The same things were measured in two ways. Each way mixes the same 8 hidden numbers, adds some noise and spreads widely along 6 directions of its own, which tell nothing about the thing.
Some things both ways: the first way, then the second way.
[ -5   3  30  21  -1  -1  14  35  27   3  12  28 -16  -5 -27  23  25 -56
  -3  13   1  33  38   7 -19]
[ 21   4  67   4  33   5  42  -3 -51  54   3  64 -18 -82 -24]

[ -3 -13 -31  23  -4  32 -20  -1  -1  27  -6  41 -29 -16  -5  17  18 -22
  24  18  66 -18  16  46 -22]
[ 24  23  17 -15  -9  -6  16  33 -81  19  24  38  26  -8 -13]

[ -2 -15  -8 -16  -9   4   2 -19   1  29 -38   9 -16   0   9 -12 -22   0
  11  10  23  10 -21  47 -22]
[ -6  -5  24  14 -15  11  -3  44 -49 -50  20 -17  42  21  33]

[ 11 -29   4  17  -7  29 -27  -2  -1  -7   5 -14  -7   1  14   5   0  -8
   5  -9  15  -3   0   0  14]
[ 72 -78  -1   5   0 -37  27   7  42   7  -6   2   6 -11  18]

[ 19 -10  -3  11   3  19 -21  -6   0  11   9   2  13  -8  25  18  -1  -1
   1   2  21 -17 -10  24 -12]
[ 78 -33 -18 -20 -58 -46 -10  41 -37 -26  -9  48  82  19  40]

[-14  -3  23  19   0 -24  31  39  18  11  12 -10   0   3 -50  26  12 -60
 -13   5  20  57  55  19 -48]
[-12  20  22  -3  25  -1  21  13 -50  16  -6  29   8  -7   6]

[-24  16 -10 -32 -18 -12   2 -11 -12   9 -35   5 -33  -5 -24 -21  -6   9
 -10  18 -33  38  38   1   2]
[ 32 -61  66  46  12  35 -14  48  37   8  41  10 -20 -32  -2]

[ 34  26  32  -3  -5  33 -36  13  23 -17   5  25 -15 -42  35   6  -8  35
 -31  21 -49  -9  -2  -4  -1]
[ 10  12 -13   9 -35 -25   9 -17 -10 -73  -3  -9  11 -11  15]

[ -1  42 -14  11   8 -35   2  11 -11  19   5  17  -4  -1  -2  14  24   2
 -25   4 -21   3  23  -1  -5]
[ 12 -30  15 -14  -9   7  37  18   3  36  51  28  -9  11   4]

[ -1 -32   9  19  17  27  12  42  30   2  51  66   3 -18  33  44  68 -62
   9  19  26   0 -18  14  26]
[ 33   5  51  22 -34 -15 -29 -16 -15 -48  10  -7  36 -71  16]

[ 12 -28 -18 -11  -9  18 -38 -22 -32 -17 -13  -8  19  -1  27 -11 -22  53
  27  -4   0 -26 -31  -2  18]
[-17 -31  -2  12   4 -50  10  34  22 -35  -5 -60   1  75  19]

[  7   9 -27  11  -5  -1 -25 -17 -39  11  -3  -3  13  -3 -11  13  17   7
 -16  12  -3  23  56  -1  -9]
[ 36 -19  57 -12 -16  28 -51  -8 -18 -10  33  22 -31 -60  47]

[  0   3   3  -1 -10  19  -8 -16  -3  19  -9  -9 -13 -12   5  -8 -20   0
  -7   9  14  14  15  30 -13]
[  4 -51  16   4 -27 -43 -20  71  21   2  12  -8  17   4  15]

[-36 -33 -45   5 -24 -16  31 -49 -62 -10 -17  -9  16   8  -1 -44  -8  31
  45   4  32 -35 -47  -7  42]
[-43  -2  11  24  22  36  76 -31  -7 -14   8 -10 -15  -4 -37]

[-18 -20  16 -17  12 -68  28  47  16  18   1  -3  28  25 -30  15  -1 -27
  17  -3   5  47  -7  21 -42]
[-32  25  37  25  -5  -8 -24  -6 -25 -51  28 -80  81  28  20]

[ 10   1   4 -16   7 -35   8  -2   4  40 -31  15  -5  19  15   6  11 -16
 -17  13 -25  31  -9  24  -1]
[ 48 -54  41   2   7  25  28  20 -15  26  24  41  17 -13  16]

[ -2  14   4 -24  -2 -62   2  -5 -25 -13  -7 -37  59  19 -10 -12 -33  45
  11 -18 -54   9  -8 -26  -5]
[ 69  -7  63  13 -22  11  -2 -26 -12  15  34  45  50 -72  17]

[  3  -2   5  13  18 -71  14  24 -15  25   0 -12  28  54  -6  23  38 -37
 -10 -19 -25  37  11 -16  17]
[ 34  -8 -20 -18   9 -18  65 -44  -5  11 -14  39  -5   3  -1]

[ -3  63  -3  -4  -3 -14  -6   7   3  -9  12  18  -9 -15  -6   1   7  14
 -18  -7 -57  -9  31 -26   9]
[  8  30  -5   1 -33  -3  11  14 -33 -26  30  25   2 -14   0]

[-34  -9 -26  -6  11 -38  24  48  24  10  25  46  -5   2 -38  44  82 -65
  -4  11 -11  34  57  -9   2]
[ 50   5  56  30  27  30 -36   6  13  29  44  30   4 -38  -9]

[ 10 -14  11  23 -13  75 -13   9  33  -1  13  32 -49 -46  18  13  24 -32
 -20  23  31 -10  19  28  -4]
[ 13   9 -32  13 -17   8  17 -29 -16 -86  -4 -24  -2 -25  10]

[-11  38  -7 -14 -16  42 -18 -24   8  -4 -12  10 -56 -11  18 -29  -8   0
  -3 -15 -30 -18   5 -10  48]
[ 22  42  -2  13 -45   6 -19  28 -71 -68   3  31  25 -57  12]

[ -9   8  -6   7  -7  15  -5   7   7 -11  13   1  -4 -19 -11   4   1  -1
   0  -2   5  -7  26   1 -14]
[ 15   7  10   9 -13   9 -18  15 -36 -44  21 -16  32   3  26]

[ -1   5  -2  19   9  13  -8  20  -1 -18  36  24  14 -10  16  18  23  -9
  20 -13   7 -25 -10 -10  20]
[-33  33  12  -2  14 -40  53  10 -34  21   3   0 -17  -2 -19]

[-28  -9 -20   2  -5  14 -18  15 -17   7  12  11 -18  -2 -27  -1  11 -16
  22   1  40  28  39  13  -3]
[ -8 -21  70  16   1 -19 -32  78 -25  39  14  -2  15 -23 -14]

Other things, the second way, with their names:
(885): [-13 -33  22  -1  28   1  30 -22  15  25  15 -25  15  12  -9]
(668): [-26 -23  16  11   3   9  42  33 -25 -20  53 -62  36  46   1]
(231): [ 25  58  66  31 -30 -19 -62 -26  19  -4  17  33  39 -84  23]
(630): [-80  26  48  11  15 -15 -10   8  -8 -14  19 -55 -35  -6  14]
(480): [-21 -55  44   9  49 -35  -2  89 -46  -1 -33 -23  33  62  30]
(108): [ 12 -18  24  -5   8  34   7  -8 -78 -65  15 -55  36   2  39]
(845): [ 36  15  47  13  14  20  45  15 -52  -8  56  34  18  16  34]
(832): [  8   9  32  17  14  -2  19 -21  -5 -15   3  -2   1 -21  17]
(1050): [ -3 -37 100  13  31  42 -11  58 -82 -38  15   4 -17  12  86]
(193): [-25  19   6  14  -5 -31  27  44  -8  -2  10  11  -9  20  20]
(1039): [ 26  22  24 -10  -5 -37  30  -1 -15  51  26  40  -9 -46   0]
(1155): [ 37 -46  12  -1  -6  -7  -8  39 -29 -21  -9  11  14  -9  26]
(273): [ 18  -7   5  11   9  55  27  -2 -32 -27  43   0  18  30  10]
(439): [-37  40  27  -9 -25 -97 -68 -18  17 -16 -38 -37  30 -43  33]
(913): [ 39   6   1 -35 -17 -20   8 -71   7  21  33   2  48 -19  43]
(187): [-31 -33  -8 -29 -22 -25  33  36 -14  35  10  -7  25  23   7]
(847): [-26  39   3 -11   7 -41  25  15 -49   8 -25  26  11  -6  12]
(539): [ 22 -12  53  11  15  -1   7   2   1  24  27  24 -14 -36   4]
(566): [-53  36  40 -18  19  13  28 -15 -49  55  37  -5   8  -6 -28]
(316): [ 13  -5 -18  -7  -9 -11  45 -30  12 -13  -1  22  15   7  15]
(593): [ 20  19   3  23 -46  -6  24 -11  -2 -62  43 -15  28 -23  28]
(1123): [ 40  35  47 -37  -9  32  -4 -58 -21  86  56  79  24 -66  17]
(827): [  4 -38   1 -11 -29  -3 -16  22 -30 -50  -5 -22   1 -18  34]
(741): [-24  18  -7 -10   0 -36  13   1 -11  -2 -19   8 -10   5   7]
(385): [ 28 -19   3 -13   3  12  32  13  -3  27  44  39  -4  11  39]
(1136): [  23 -107   34   10   30  -16   37   68   21   49   33  -47   12   28
  -23]
(120): [ 43 -52  52  22   0   1 -22  30  24   7  30   1  45 -10  38]
(426): [ 71 -49 -22  -9   0   6  39  21 -38 -33  23  -2  53  48  64]
(35): [ -1 -48   1 -25 -29 -74  89   3  53  46  34  26 -27  26  27]
(72): [ 58 -20  25  35 -24 -58 -49   6  51 -49  13 -53  37 -31  54]
(636): [ 32  26   8   6  -3  17   3  10 -37 -27  33  24  -7 -12  29]
(1110): [ 33 -43  68  -4  27 -17  -6   1  36  49  25  34 -17  10  78]
(1008): [ 46 -38  38 -15  15 -17 -38  12 -17  21  17 -14  20 -33  46]
(452): [-35 100  -1 -15 -47 -79  -2 -24 -52 -48  12 -25  31 -17  51]
(605): [ 10 -19  -2   7   0   7  42  -2   1  -7  29 -14 -20 -10  -2]
(428): [ 34  -7  20  17 -12   3 -39  -3  43  -2  14  34   4 -35  24]
(992): [-60 -15  20  18  21  -2  41  41 -24 -31   4 -28 -25  41  20]
(374): [-23 -12  25  -9 -22 -97 -48  23  14 -19 -29 -42  13  -5  41]
(846): [ 37  -9 -20   4 -35 -32 -20  -5  22 -29   4  -9  48   2   9]
(73): [ 45 -69   6  11 -44  -2  15  39  -5 -52   4   6  79  23  53]
(322): [ 29 -35  13   3 -46 -36  14  26   5 -27  30 -14  33   6  25]
(870): [ 62  26   9  35 -25  51  20   7   8  19  52  89  20 -63 -10]
(1153): [ -3   9  29  10 -14 -27   3  -7   6 -19  40 -43  -7 -13   9]
(1021): [ 31  -8  99  -9  -5  12  -9  -9 -10  51  85  15 -16 -40  38]
(706): [ 83 -42  82  31   9  52 -72  -4  18   2  43  12  36 -74  44]
(85): [-27 -34  17  13  48 -22  65   9 -15   5 -21 -43 -20   0  -8]
(55): [-31 -17  41  34 -13 -22  34  52  -1  -2  12 -21 -13 -28 -42]
(558): [-37  15  21  13  23 -15  15  -2  -3  -6  -7 -15  -7   5   0]
(520): [-12   3   3  -1 -23 -43  24  13   0  -4  10   6  18  -2   3]
(536): [  1 -95  39 -14  27 -23  -4  -2  75  51  13 -34 -41  -1  35]
(1114): [  8  28 -29  29   6 -18  19 -31  14 -66 -20  -8 -35 -33  -7]
(56): [-42 -17  -6  35  28 -38  13  40  21 -46 -30 -58  13  72  14]
(711): [  4  84   6   4  24 -25  28   0 -91 -29 -30  40  41  25  22]
(301): [ 16 -48   6 -17 -21 -34  25 -29  -5 -38 -33   6  32 -16  56]
(1040): [ 24  19  51   0  15 -37 -18  16 -64 -11 -14  11   9 -40  32]
(945): [-40   5  32  -8  -1 -36  10   9  -4  14   7  -2 -20  -1  14]
(465): [ -2  -8  56  28  52  53  55  -6 -27  13  36  14 -51 -43   0]
(399): [-12 -56  47   8 -29 -42  -8  30  27  15  26 -57  50 -15  -2]
(340): [-53  72  -4  -1 -10  10  -3  -6 -87 -66  -7 -19  -2 -16   4]
(171): [ 11  22   8  -5  -7  13  14  17 -62  -4   6  42  22 -24   0]
(1083): [ 29  -4 -32  17 -12  40  20 -43 -14 -91  24 -39  27  -9  17]
(956): [ 10   6  39  11 -35   0 -13  30 -43 -61  34 -11  30  29  55]
(810): [ 70  14  75  31   5   8 -59 -22  33  34  39  39   3 -71  36]
(104): [ 45   6  49  10   2 -19 -11  -1   4  18  33  14   9 -25  37]
(181): [  1 -19 -24  36   6  21   1 -28  61 -64  10 -42 -27 -12  10]
(1134): [ 14 -47  36  18  23  80  -1  12   0  -2  36  17   3   5  23]
(154): [-82  99 -59 -11 -13   4  22 -24 -93 -80 -47  -9  19  -5  -5]
(723): [  5 -68  65  10  15 -17  -1  42  19  16  52 -46  -7  11  32]
(118): [ 21  23  16   9 -31  11  10 -28  20  -8  19  69  -1 -58  52]
(1042): [ 12  34 -33  -9  -5 -19  58 -43   1   2  -8  52 -30 -18  -3]
(319): [  0 -47  52  24  19  60  13  -6  11 -15  49 -38   3  -2  34]
(638): [ -8  43  -3 -12 -38 -46 -24 -25 -63 -61 -50  -4  73 -30  29]
(355): [-60  55  36 -29   3 -85  66 -18 -29  75   8  19 -38 -57 -30]
(690): [ 37 -42   6  13  26  39  50  -1 -36 -27   4   2  22  11  24]
(996): [ 52  57 -24   2  -6 -39  26 -56  10  14   4  38 -13 -68 -31]
(396): [ 69 -17  42 -18 -38 -37  -4  29 -70 -29  11  45  35 -33  62]
(1103): [ 15 -26  21  26  22  27  24  22  -6 -15  10   3 -45 -34  -3]
(554): [ 32 -26  56  26   6 -49 -30  36  30  -9  28 -39 -19  -1  28]
(84): [-31  -9  33  35  40  46  31  -8  -4 -16  -3 -14  -9 -12 -17]
(517): [-24  32 -43  12  27  18  50 -35  -1 -47  13 -52 -38  23   6]
(906): [-10 -37  54  -7  24 -29  32  60 -16  72   1  38  -5   9   8]
(939): [  2  21   5  -5 -29 -53 -21 -11 -15 -31 -23  -9  49   0  20]
(275): [ -15  -24  -34   16  -12   26  -18   16  -22 -116  -21  -33   34   32
   32]
(1143): [ 82  -3 -19   9  -4  22 -15  32  22  42  18  88  -4 -25  11]
(215): [  5  51  36  10  19 -39 -41   9 -27  -1  -5  10  10 -16  31]
(720): [-38  30  39 -24 -30 -57 -37  33 -27  54   0  18  13 -51   7]
(20): [ 87 -55  18  12 -56 -66  -5  23  63  -9  24  38  22   1  47]
(13): [-13  18   9  20 -13 -36   0   4   8 -42   6 -25   1  10   6]
(458): [  1  41  35 -10  14 -70   4 -26   8  91 -35  54   6 -70 -33]
(598): [ 20 -23  89   8  35  17 -20  15 -28  49  -7  62  22 -39  28]
(124): [ 36 -49   6  -3  42  27  72 -12  -3  46  16  16 -10  -9   0]
(352): [  5  -9  52   2 -23  -6 -41   7 -43 -47  24 -43  63  -5  35]
(373): [-29  25  14  -9 -39 -76  -1  30 -30 -34 -19   7 -18  -8  22]
(935): [-46  60  32  27  15  -8 -21  14 -31 -58  13 -36 -18   9  54]
(69): [-12   5  25  -2   8   0  43   5 -31   7  30   0  -8   3  -1]
(794): [-66  41  -7   3  32 -23  28  -2  36  70   9  -4 -38  -5 -40]
(713): [ 16   2  45  17  26   5  14 -16 -18  -6   4   4  11 -34  20]
(715): [ 67 -40  51 -25  -9  30  20 -17 -11  59  62  62  33 -16  30]
(607): [ 67  -9  20  -5  -8 -57  20   4  13  50  15  41  14 -18  16]
(254): [ 65 -16  24   7 -11  53  40 -16 -41 -23  46  45   7 -31  33]
(1005): [ 28  42  26 -49   0 -39  15 -33 -64  60  18  41  37 -32  16]
(242): [-56  43  52   1  11 -72 -17  33 -45 -13  -5 -37 -55 -39  12]
(58): [-65  64  59  12  14 -38 -37  16 -42  -1  -2 -37  -9 -37   7]
(1165): [  3  47  72  51  -9  18 -13  25 -10 -43  51  32 -31 -32  29]
(993): [ 13  18  -2  19  -2 -18  29 -14  50  17  24  36  -6   4  -4]
(842): [ -3  13   8   1  -8 -39  22 -29   6  12 -12  -5  -5 -58 -33]
(506): [-18  -2  -3 -22 -14 -36  18  19 -25  17 -11  13 -11 -35   9]

Some of these things the first way, each followed by its name:
[  2   2 -14 -34   6   1 -46  33  14 -28   5  -2  -6  -8   7  15  17  27
 -24 -10 -58  11  31 -27   8] | (810)
[-32 -17 -18  27 -13  20  11  23 -10 -53  61 -14  29 -34 -27   9   9   1
  15 -13  38 -23  21 -24  -4] | (120)
[ -8 -44   2   2  -1  37 -14  24  21 -17  26 -11   8   1  -1  15   1 -37
  21 -25  30   9   3   7   1] | (72)
[ 29  28  30  23 -15  59 -39   6  30   0 -36   7 -68 -15 -12  -2 -33 -11
   0   1   6  -6  33  27 -34] | (396)
[ 10  30  16  15  -2  -2 -14  24  14 -29  25 -20   2 -18   9  11   8  17
 -33 -15 -46 -17  17 -35  13] | (124)
[ 38  26  15 -39 -14   8 -36 -30   9  28 -82 -10 -40 -13  17 -17 -62  54
 -31  24 -40  14   3  47 -50] | (254)
[-17 -45 -14  12  -3  -7  30 -21 -18  26  -7 -22  21  35  -6   0   2 -49
  30 -17  55  10 -23  31   6] | (847)
[ -9 -29 -34   8   6 -26 -11 -12 -36   3   1 -29  49  42 -11   7  -3  -7
  49 -38  26  -9  -9  -4  10] | (607)
[  5  -9  33  13  -8  17  -1  31  22 -42  25   3   5 -19  -9   7   2  -9
   3  -2 -19   0   5 -24   2] | (480)
[-19 -24 -12 -14   4 -14  10  28  25  15   6  20 -19   2 -10  26  52 -49
 -20   9  -7  32  33   6   4] | (706)
[ -5  43  -3  58  10  -1   8  34 -23 -14  38   4  -9  13  -1  14  27 -25
  -7 -36  26 -24   8 -14  14] | (35)
[  3 -29 -12  20 -13  35 -17 -23 -14  -7  15   8   5 -15  28  -7   8  11
  22   3  21 -38 -29  -5  39] | (842)
[  21   51   24  -45   -7  -30  -37   -7  -36  -33  -46  -39   13   26
    0  -33  -61   71  -19  -24 -107   41   21  -38   -2] | (1050)
[ -9  27   0  24 -16  -5  -9   6 -40 -34  20 -36  20 -15 -40 -10 -24  29
   1 -13   4   8  47 -24 -25] | (945)
[ -5  19 -19 -11  -9 -21  -4   0  -4   6 -21   7  -9 -16 -19   3  -1  25
 -10  15 -17   1  22  10 -26] | (273)
[ 17 -44  -1   1  -9  12 -14 -18  12  27 -15 -13  28 -13 -19  23 -20 -13
  16  23  38  14  21  46 -61] | (996)
[ 13  13  -1 -10   5   6 -39  19 -15 -11  -1   1   2   4  13   9  -3  24
  -6 -10 -22  11  14  -4  -2] | (20)
[  5  16 -12 -20  27 -45  18  11  10  18  30  32  61  16  30  41  42 -35
  -7  -9 -54  12  -7  -6  16] | (636)
[-22  37 -28 -13 -17 -24   6 -48 -21  -3 -33 -19 -17  25  11 -43 -11  26
  10 -34 -61 -40 -25 -40  73] | (171)
[ 27  47  33  -6  -1   0 -41  -1 -19  -9  14 -32  24 -14  26  -4 -25  49
 -45  -3 -67  28  27 -23   4] | (827)
[  0 -10   6  30 -22  21  -5 -12  15  -6  -2 -38  -4  -5 -35   4 -14 -23
   5 -14  20 -16  34  -1 -16] | (1008)
[  3  21  -7 -18   1 -31  13   2   5  -7 -21  14  19   8 -19   4 -21   6
  23  -8 -26 -11 -12   7 -31] | (845)
[ 41  -3  33 -40  25   7 -51  47  49  28 -26  53 -23   6  37  41  18 -21
 -20  20 -51  53  15  35 -21] | (554)
[ 12  48  19   7   6 -13 -19  18  -1  17   7 -28 -15  -3  28  -3 -13  25
 -55 -11 -30  12   6   2  -2] | (187)
[ -5 -49   0   8 -13  17   7 -25  -4  15 -35  -6 -31  40  28 -25   0 -38
  32 -19  28 -13 -61  13  59] | (85)
[-10 -34 -29  13  14  -4  -3  11 -16  -2  47   8  41  -6  19  28  42 -12
  11  -5  22 -16 -10  -9  25] | (846)
[-11  -2 -12  -3 -17 -10  11 -26 -27  -1 -19 -13  14   5  -7 -22 -20  15
  20  -1   0   0  -9   2   4] | (630)
[ -8  39  10   8   1  -6  -7  24   3  -5  18   4  -9  -4 -16   6  13 -15
 -17  -8 -26  22  42 -16   0] | (340)
[ -1  15  10  -4  -2 -21  10   9  15  20 -17  20  -7 -13 -10  -1 -21   3
   9  15   9  -2 -12  39 -43] | (668)
[-21   5 -19 -14   9 -11   7   8 -16   0   8  -2   3  30  17  -4  14 -20
   7 -33  -4  10 -14  -6  35] | (193)
[ 11 -14  -9  24  12 -49  14   4   5  40 -14 -22  16  33   6  25  23 -29
 -11 -15  10 -11 -21  20  -7] | (913)
[ 17 -60   7  17  11  35  -9  13  11   4  34  20  17  -5  65  24  33 -25
   4   3  34 -20 -60  17  38] | (638)
[ -7   7   2 -27  -8   8  -5   7   8 -24 -15 -18  -6   4 -13 -10 -25  -1
   1 -21 -25  19  15   0 -13] | (935)
[ 10  35   9  21 -29  78 -62  -6 -20 -40 -14 -16 -60 -28 -11 -34 -48  48
   0 -11   6 -13  42  -9  -3] | (373)
[  7 -33 -23  36  -2 -21   9 -23  -1  52 -38 -12  -2  35 -22  14   1 -42
  37  -8  64 -21 -11  49 -31] | (1005)
[  4 -41   1  14  18 -43  34  23  16  34  10  38  25   8  17  42  61 -47
  -4  27  11  12 -27  23   1] | (885)
[  2   5 -20 -15  22 -28 -10  20 -27   5   9  29  30  22  24  18  20   3
  15 -11 -12  11 -14   5   9] | (956)
[ 28 -20  33  -8 -18  36 -31 -15  24 -16 -16 -30  -3 -17  32 -14 -39  31
 -12   3 -28 -14 -24   0   9] | (439)
[  4 -20  -1  22   9  24  -7  25  11  15  22  28 -20   0  26  32  51 -47
 -19   6  24  13   9  18  15] | (741)
[ -8  27  12 -14  -5 -25  10   3 -21 -14  -7 -13   7  15   3 -20 -15  11
  -8 -15 -42  24  -4 -21  16] | (992)
[  6   0  23   1   0  13  13  -4  24  10  21  -1   5 -22  42   8   6 -14
 -37   9 -16   0 -22  12  11] | (154)
[-18 -61 -10  31   0  36  31  12   9 -10  60  33  37 -19   1  40  58 -80
  21  12  58   8  10  11  11] | (1114)
[ 17  18 -51  -8   1  -7 -38 -32 -38   3 -26  23   8   5  32  -5  -2  63
  22  -6 -22 -56 -27  -4  24] | (1021)
[-20  20 -11  -8   3 -29   6  24  -9  -8   1   6 -21   9   5  -4  26   5
 -27 -11 -35  10   3 -25  34] | (319)
[-10  36  13 -13   6 -25  14  25  -7 -15  22 -39  15   4   3  -1  -4   3
 -52 -23 -41  40  24 -15 -10] | (118)
[-10 -46 -18  36 -19  28   2  -5 -23  -4   7   4  11 -22 -37   4 -10  -8
  48  19  95 -13  11  35 -44] | (352)
[-39  18 -24   6   3 -49  34  30 -14 -23  36  -8  25  15 -38  11  42 -22
  -1 -27 -22  10  31 -44  19] | (993)
[ 40  41  53  51  -2  73 -31  49  61 -16  29  56 -62 -61  31  27  11 -15
 -26  18   5 -38   6  18 -21] | (355)
[ 27 -16  37   7 -18  21 -15  -4  13 -26   3 -23  43 -23 -25  10 -47   5
  20   4  -7   8  23   5 -52] | (1040)
[-28 -32 -22  18  -9  10   7 -12 -21  20  -4   0 -25  11  11 -25  -2 -11
  35  -8  64 -20 -40  23  31] | (399)
[-37 -13  -8   9  -7  19   1  15 -35   3  18  17 -13  -3 -20 -16   3 -22
  35   3  69  36  17  21   2] | (55)
[  4  16  10  10  -8   4 -13 -20 -31 -32  20 -22  52  14 -14 -11 -29   4
  42 -33 -24  -1  14 -34  18] | (242)
[ -5  38 -12 -51   2  -9   7   3   9 -23 -11  62  -3 -12  22   0  16  14
   3   5 -88  -4  -9 -22  31] | (1165)
